The same things were measured in two ways. Each way mixes the same 12 hidden numbers, adds some noise and spreads widely along 7 directions of its own, which tell nothing about the thing.
Some things both ways: the first way, then the second way.
-32  15  19  0  8  -1  6  16  7  8  6  10  -19  -39  7  3  -10  -21  13  1  -48  1  -19
11  0  0  26  -1  -26  -19  3  -2  -5  18  29  0  20  5  -10  -1  -9  -12  14  -5  -2  -21  31  2  -1  14  2

-5  68  -45  -22  23  -30  19  68  23  18  -10  32  -48  -23  19  14  -12  -20  24  -23  35  -9  19
-3  27  -3  -27  11  20  32  12  -35  51  -18  15  6  -4  -29  26  -20  -24  8  -15  -13  -6  -4  -33  8  -4  7  -7

-31  -27  66  42  -2  -9  13  -2  0  4  9  -28  8  -33  23  -8  3  21  -16  19  -78  5  -45
-1  -3  -18  5  -21  -2  17  -21  6  14  -25  23  -4  -15  -7  21  -48  -8  -5  -4  16  -8  -12  6  13  -21  9  -2

-30  6  -9  -20  16  -1  26  -33  2  38  6  -11  5  -32  13  -2  10  38  27  22  -9  21  4
-7  -29  -8  -6  27  -32  42  -2  10  -30  -54  8  31  23  -54  -9  -20  35  25  14  24  -13  15  6  -7  -30  4  -16

-27  20  -10  -27  1  3  19  8  9  13  11  -30  -20  -14  -13  38  4  -19  30  6  -26  43  -32
31  0  32  48  -5  -24  -38  25  15  -13  21  27  23  19  51  -2  20  8  -34  -30  -19  6  -14  74  -29  1  -4  13

2  -8  13  25  -7  8  -16  -12  11  -9  1  19  9  -13  -4  -18  -24  -9  5  17  -20  -11  -23
-33  3  14  -4  -14  -16  -1  -2  -11  -8  -20  8  19  2  -5  3  -7  0  -5  10  8  21  16  35  6  -10  -1  -13

7  -28  8  4  -8  24  -5  -12  12  9  -7  4  12  -5  13  3  29  -2  -6  26  -9  -5  -17
-2  8  15  26  4  -5  18  27  20  27  16  15  57  15  14  -1  -5  8  -18  -19  -29  -8  25  64  -10  -1  -23  -42

12  -31  -18  1  13  37  -2  -7  5  -48  -32  -14  9  24  -42  -39  -44  -21  -32  -21  -6  0  16
-22  21  -24  41  -6  -33  -40  -7  33  -66  10  38  8  0  -15  -4  21  46  -9  -21  16  -5  -23  20  -6  -32  0  3

1  13  26  12  -23  -21  31  22  -17  12  -21  -5  10  4  4  21  35  -16  -18  -14  -36  10  -8
55  4  -24  -6  8  10  12  9  16  13  41  -19  -6  -23  19  -20  -17  -8  -17  -5  -17  -27  -12  -24  -21  17  -3  22

5  0  -9  -10  0  -23  48  25  4  0  -4  -17  -7  17  -13  16  26  -32  -7  -10  -52  31  -11
18  5  -2  3  -2  5  -25  11  -1  -26  -2  2  5  -6  -22  7  11  7  -5  -14  8  -32  -3  -12  -6  -4  9  35

-13  0  -14  -8  11  5  7  -3  -3  -6  -7  4  9  -12  -2  -22  0  7  1  -4  6  15  20
-16  7  -3  -5  2  -20  13  -26  7  -18  -26  14  -12  -4  -3  -2  -22  18  8  4  2  9  -6  6  -14  -17  23  -6

-19  41  -10  -3  10  3  -13  -6  6  -6  27  13  -7  -26  -3  -10  -31  12  16  25  -16  16  -26
2  37  13  -32  -24  37  -3  20  -38  27  2  -12  -7  -29  11  4  -14  -38  -3  -4  -13  11  5  -24  7  23  0  8

6  -36  -9  10  4  8  17  -5  -1  8  -20  2  25  13  -16  8  22  5  16  -7  1  5  26
-1  -14  33  21  -11  -24  -1  7  0  -17  -19  8  18  11  18  3  -6  17  2  -4  -9  18  15  57  -15  -22  10  -7

16  -30  -3  -11  -25  -4  12  19  -9  0  -43  37  4  18  -29  29  65  -40  -20  -31  -32  16  17
44  45  -16  23  -3  -11  -27  -1  11  0  75  6  -4  -13  44  -34  14  1  -36  -3  -10  4  10  15  -10  1  19  1

-8  -12  -3  -6  22  4  2  -4  -8  -3  22  -8  10  9  -6  11  4  21  -3  39  -10  28  -29
26  47  5  20  2  25  -4  46  24  3  32  -21  -19  -20  20  -5  14  -22  -24  -3  5  16  -16  -7  -50  3  -19  24

5  18  13  -7  -9  -8  1  7  -6  -21  1  -15  -14  2  -16  -21  -16  -39  -35  -21  -23  28  -2
-15  9  -10  -9  25  -22  -33  -4  -22  -27  23  14  -15  7  -33  -8  28  3  9  16  -5  -23  -6  12  44  17  1  -16

-3  16  -16  -26  -11  -10  28  17  -8  -4  -35  -9  -29  18  -11  4  -7  -16  -8  -9  -9  32  -23
-40  59  1  2  23  0  -40  -12  -10  -13  14  27  -36  -18  -2  -36  -3  17  -17  11  2  -14  -3  3  22  19  3  -23

6  -9  -14  -3  -3  25  -7  6  24  21  -21  8  -4  -21  -24  23  12  -8  13  -9  5  3  11
6  2  1  26  28  -30  -20  1  3  -21  13  8  29  13  3  -20  9  50  -22  8  3  5  4  40  15  -22  -15  -20

-9  15  -4  -22  9  9  -12  -18  -1  27  5  -38  -18  -6  -6  11  16  5  19  8  22  22  20
5  -7  18  5  36  -23  -3  19  -13  21  17  -21  -4  7  -4  -21  16  15  -4  26  -26  -19  9  18  2  9  -17  8

-7  -72  54  40  4  -3  -15  -48  -1  5  34  -9  45  -20  28  -6  47  59  -15  40  -50  -13  -14
-6  -45  18  23  41  -8  14  1  -4  -20  -29  -13  8  7  -28  -15  -52  47  -30  7  28  -25  27  11  -28  -42  -9  16

3  36  8  53  18  8  -32  1  27  38  24  49  4  -39  52  -18  -18  35  35  46  12  -40  5
35  -18  -43  -14  21  -8  -6  -15  -2  -16  -6  -26  29  -2  -72  6  -5  33  -9  28  56  -47  30  -35  44  -31  -11  20

-27  27  7  14  12  -18  -8  -7  -4  26  15  -9  4  -7  7  23  2  21  25  36  0  26  -15
32  -5  37  8  11  -16  -29  5  -25  5  3  -7  13  14  9  -4  8  9  -9  13  -1  -1  30  42  5  0  1  8

9  -12  31  2  -21  -34  17  6  -17  -5  23  -16  21  11  -12  46  39  -21  -14  -9  -37  7  -25
8  -22  6  2  16  -6  5  22  -16  -14  -7  -1  12  10  -2  -3  -7  12  -9  8  -18  -6  -30  6  -6  -4  0  10

-9  16  26  23  2  -2  -29  7  -14  -27  32  39  16  -16  38  -20  -16  8  -7  24  -6  -33  -26
6  -5  12  18  -8  10  -9  -4  -2  11  1  25  7  0  18  -5  -44  -7  -32  -8  -10  -13  -10  22  -22  -1  16  6

1  -14  0  23  -10  0  -2  29  32  -8  -7  31  -14  -22  12  -27  12  -40  21  4  -29  0  -15
-11  -1  3  19  18  -33  -22  -29  21  -21  -2  -2  12  10  -8  4  10  36  -24  16  11  -4  22  37  -6  -31  17  7

-5  -2  -12  35  10  10  1  31  9  -32  -32  28  14  18  15  -31  -42  -33  -11  -2  12  -12  3
-24  33  22  -6  9  -1  4  3  -10  18  -18  24  9  8  -5  14  6  2  6  -13  -25  3  7  17  -2  0  10  -20

-2  -29  1  20  24  -3  -9  -17  9  16  -6  -30  15  17  -13  22  -6  6  21  19  24  -15  12
-3  -18  31  14  4  -31  -10  15  -11  8  -18  -20  15  14  1  10  13  12  -17  29  0  21  6  30  -23  -26  -6  36

-4  7  3  -3  18  -39  22  18  11  23  2  -9  -29  -6  15  10  40  -2  1  9  -37  -3  -1
-7  11  -11  3  -6  4  -6  -13  0  18  -1  11  -7  -4  -30  11  -20  -6  0  -2  -2  -22  6  -16  -3  -13  10  12

-3  6  -4  13  3  -34  13  25  16  7  -2  9  -6  -11  31  10  -2  2  17  -1  24  -19  -8
-21  11  -18  -4  19  -10  21  -17  -3  6  -17  13  3  0  -18  19  -12  9  -15  4  4  11  -17  0  8  -27  15  -15

-19  49  7  -8  0  -10  0  4  1  11  6  -17  -33  -21  11  -2  -43  9  15  10  3  14  -30
11  32  -45  15  22  -22  39  45  42  -5  54  1  -4  -2  -2  -9  25  -11  3  -10  5  11  -34  -8  -23  -2  -41  -10

25  30  -22  17  4  -28  6  -14  7  30  -14  39  38  20  3  28  8  -7  -21  2  23  -15  40
-4  23  44  -38  -23  -11  -15  2  -55  21  10  22  29  17  35  18  6  -51  -1  -41  -18  48  40  48  -9  34  -3  -15

2  2  2  19  1  -6  3  -13  -2  16  -12  8  25  9  -1  13  -15  -10  14  12  14  -17  4
20  -7  24  -25  16  -5  5  39  -38  18  16  -42  15  10  -2  -16  20  -23  -10  42  -11  6  16  -2  -9  20  -6  27

Other things, the second way, with their names:
q_594: 33  -28  7  3  15  -14  -7  18  2  -18  3  -29  26  -7  -10  -30  -2  34  -27  11  8  -42  19  -21  -31  -11  -2  62
q_897: 5  -23  23  39  -2  -11  -22  1  4  -19  -9  8  26  4  19  -10  -42  35  -53  -21  22  -2  23  34  -43  -35  -4  32
q_791: 19  20  -34  -6  42  -5  42  20  29  9  -2  -33  -22  -15  -29  -3  7  17  -1  19  18  1  -26  -63  -38  -28  -10  36
q_588: 14  4  -6  0  7  -20  -12  2  5  -7  -3  -2  13  2  -16  -6  11  9  -9  16  20  -21  3  -1  9  -3  -5  24
q_154: -15  -32  62  -5  27  -18  -24  4  -43  -15  -25  -10  -16  21  6  0  -4  0  -12  12  -23  3  11  40  -27  9  14  28
q_406: -17  -21  12  26  50  -33  -15  17  -12  -15  10  -13  29  32  -43  -5  37  46  -6  35  -17  -19  13  38  20  -25  -10  -11
q_337: 8  13  -37  8  -20  14  10  16  40  -12  25  -7  18  -25  2  -1  6  -3  -14  -7  -11  -25  -22  -3  -3  0  -6  5
q_180: 21  -5  -15  -19  11  0  -6  -21  -12  -11  -12  1  7  -5  -36  3  -16  14  3  -1  18  -35  18  -15  23  -7  15  5
q_814: -17  44  34  -14  -39  6  -49  -33  -48  35  -7  22  -27  -16  34  35  3  -35  -9  1  -18  32  12  38  34  6  39  -5
q_596: -22  46  4  3  -3  -3  -36  -4  -1  5  14  29  -31  -11  20  -5  11  -13  -20  4  -6  -6  -23  13  12  22  11  4
q_183: -12  -12  1  15  12  -25  4  -39  27  -6  -28  2  -11  -7  14  3  -40  36  -24  -2  8  10  -4  15  -41  -34  17  17
q_33: 27  12  -14  -10  -15  5  -5  -6  4  -13  10  13  -3  -12  0  -3  -16  -14  -1  -18  5  -18  -3  -6  -2  10  9  10
q_957: 14  22  -18  17  -10  -22  -18  -13  32  -15  15  7  12  -6  9  8  15  18  -8  2  10  12  3  36  10  -19  2  -15
q_246: 48  -6  10  19  27  -12  22  44  23  17  52  -30  20  10  36  -6  23  -4  -12  -8  -44  12  -1  42  -42  9  -28  -5
q_302: 27  29  -15  10  21  12  -6  8  10  35  40  -25  -24  -32  3  -10  1  8  -28  5  -16  -31  1  -31  -7  -1  -1  27
q_911: -23  20  6  -24  -2  3  35  -3  -20  -3  -47  42  28  17  -29  30  -10  -9  36  -34  -13  12  10  23  25  -5  16  -67
q_498: 30  7  -19  -2  -1  -2  17  26  4  19  24  -10  22  -8  2  -12  0  -12  -22  -1  3  -21  -5  -24  -18  6  -8  31
q_381: -9  43  12  -1  10  29  33  28  -26  60  -3  -6  -30  -22  -2  -11  -37  -25  -13  21  -8  8  0  -24  -15  -10  7  -1
q_750: -2  2  -13  -4  27  -13  44  26  25  -6  15  -24  -20  -18  15  -34  -19  11  1  -1  -15  2  -22  -15  -42  11  -34  4
q_604: 35  25  -1  16  -16  -6  -8  12  14  19  57  -16  5  -5  31  -6  15  -24  -26  3  -12  16  19  19  -37  -4  12  23
q_806: -23  -2  35  22  0  -17  -28  -6  -6  -10  16  20  -17  5  35  -18  -20  1  -16  -2  -24  6  9  76  -6  13  -4  -23
q_613: 0  -5  -14  -6  35  -11  18  17  -4  -11  9  -26  35  17  -58  -11  16  17  -1  26  18  -14  37  -5  2  -20  -12  -11
q_474: -15  -20  26  -14  -23  -8  0  -14  -44  24  -46  -2  28  0  -29  24  -12  10  14  13  -11  -15  39  7  35  -25  21  10
q_414: 18  0  23  -21  -12  13  13  12  -32  33  -29  -30  17  -20  -7  11  -16  -3  -4  4  5  -2  35  -21  -1  -13  3  32
q_542: -1  18  2  -5  -3  0  8  26  -4  9  3  -16  -8  -9  -14  -11  3  -12  3  24  7  2  2  -9  -6  1  -14  13
q_590: -20  -14  12  36  12  -12  -40  4  3  -16  5  -2  13  8  -10  7  26  36  -9  24  -41  -27  -17  51  34  -10  -7  -13
q_92: 61  2  -60  4  -26  -5  36  7  43  -15  60  -9  6  -25  37  10  8  -34  -23  -25  4  1  -23  2  -7  -2  10  14
q_790: 37  29  -35  -2  2  -12  3  2  14  4  63  13  -21  -3  10  -17  -5  -34  -11  -18  -1  1  -12  -21  -34  16  6  16
q_89: 24  -31  -27  -16  -23  -18  -2  -33  -8  -25  -17  11  50  -5  -28  -4  -21  28  1  -7  16  -39  32  -3  40  -21  27  8
q_634: 19  26  -20  -20  -2  2  45  14  10  4  -31  -6  -13  -30  -7  0  -22  8  12  -17  24  11  -17  -61  -29  -23  -3  26
q_348: 10  18  -27  6  -23  -3  -3  19  22  -1  16  23  14  -13  -9  2  3  -19  0  -12  9  -36  -14  5  27  17  -20  0
q_961: 13  19  20  0  -35  3  -12  4  -3  35  34  3  3  -10  45  -16  -17  -39  -12  13  -40  13  6  34  -18  31  9  -3
q_346: -21  13  27  1  24  -9  -1  -13  2  -6  -7  3  -29  8  0  -16  -19  -1  -1  15  -5  4  23  32  -30  6  10  -12

Some of these things the first way, each followed by its name:
-5  0  7  17  -2  1  2  16  -6  2  6  24  14  -3  -1  13  18  -2  4  0  -31  20  3 -> q_634
-9  3  -13  -11  6  -12  3  -8  15  -5  -13  1  -15  -20  -14  -24  -17  -2  -2  9  -7  10  -16 -> q_613
-5  37  -23  -4  18  11  -32  -14  -6  7  19  -6  -4  1  12  -13  -27  40  28  40  72  13  2 -> q_957
-1  4  9  12  -9  5  1  17  13  13  3  6  9  -23  -3  13  30  -24  7  3  -21  10  -5 -> q_246
-2  18  -17  -21  20  27  -15  -20  -28  -10  -33  -8  10  14  -27  -24  -31  10  -19  -2  52  -11  36 -> q_961
-10  2  -18  -10  17  -17  -2  -14  11  13  -1  -31  -16  -1  -12  2  12  11  25  3  13  13  23 -> q_474
29  12  4  11  -19  22  -7  8  -22  -10  -28  13  14  14  -12  -21  -14  -7  -14  -25  29  -15  29 -> q_750
3  -9  -4  -36  8  -31  13  -20  -29  -18  12  -57  14  33  -34  12  17  -3  -31  -16  24  39  19 -> q_154
22  25  14  9  -35  -19  -7  9  -28  -20  14  20  14  9  28  -20  -14  4  1  -18  39  -3  1 -> q_92
16  4  -1  12  -11  -19  -16  13  6  1  14  39  -4  -8  8  23  19  6  23  9  -6  -30  -19 -> q_897
-10  45  11  -3  0  37  -4  -7  15  28  30  11  -30  -44  32  -21  -18  -2  29  34  -45  6  -28 -> q_348
-7  2  -5  3  3  2  -22  -2  -7  -21  -3  -9  1  9  -27  -7  -14  1  -2  3  12  26  -1 -> q_414
47  -24  -11  -10  5  9  -8  11  4  2  20  -27  1  30  -8  15  45  -18  4  5  35  -11  22 -> q_590
0  1  -2  -2  3  -30  -10  -5  15  6  13  -30  -19  4  2  14  3  -8  27  17  18  -2  -19 -> q_406
-1  32  -1  4  -3  20  -21  18  -1  -14  -4  18  -18  -4  -6  -19  -35  -33  4  2  4  7  -9 -> q_588
-35  53  -11  -17  33  -18  8  -23  -12  19  -10  -12  -6  -13  19  -14  -29  37  -12  7  19  3  28 -> q_790
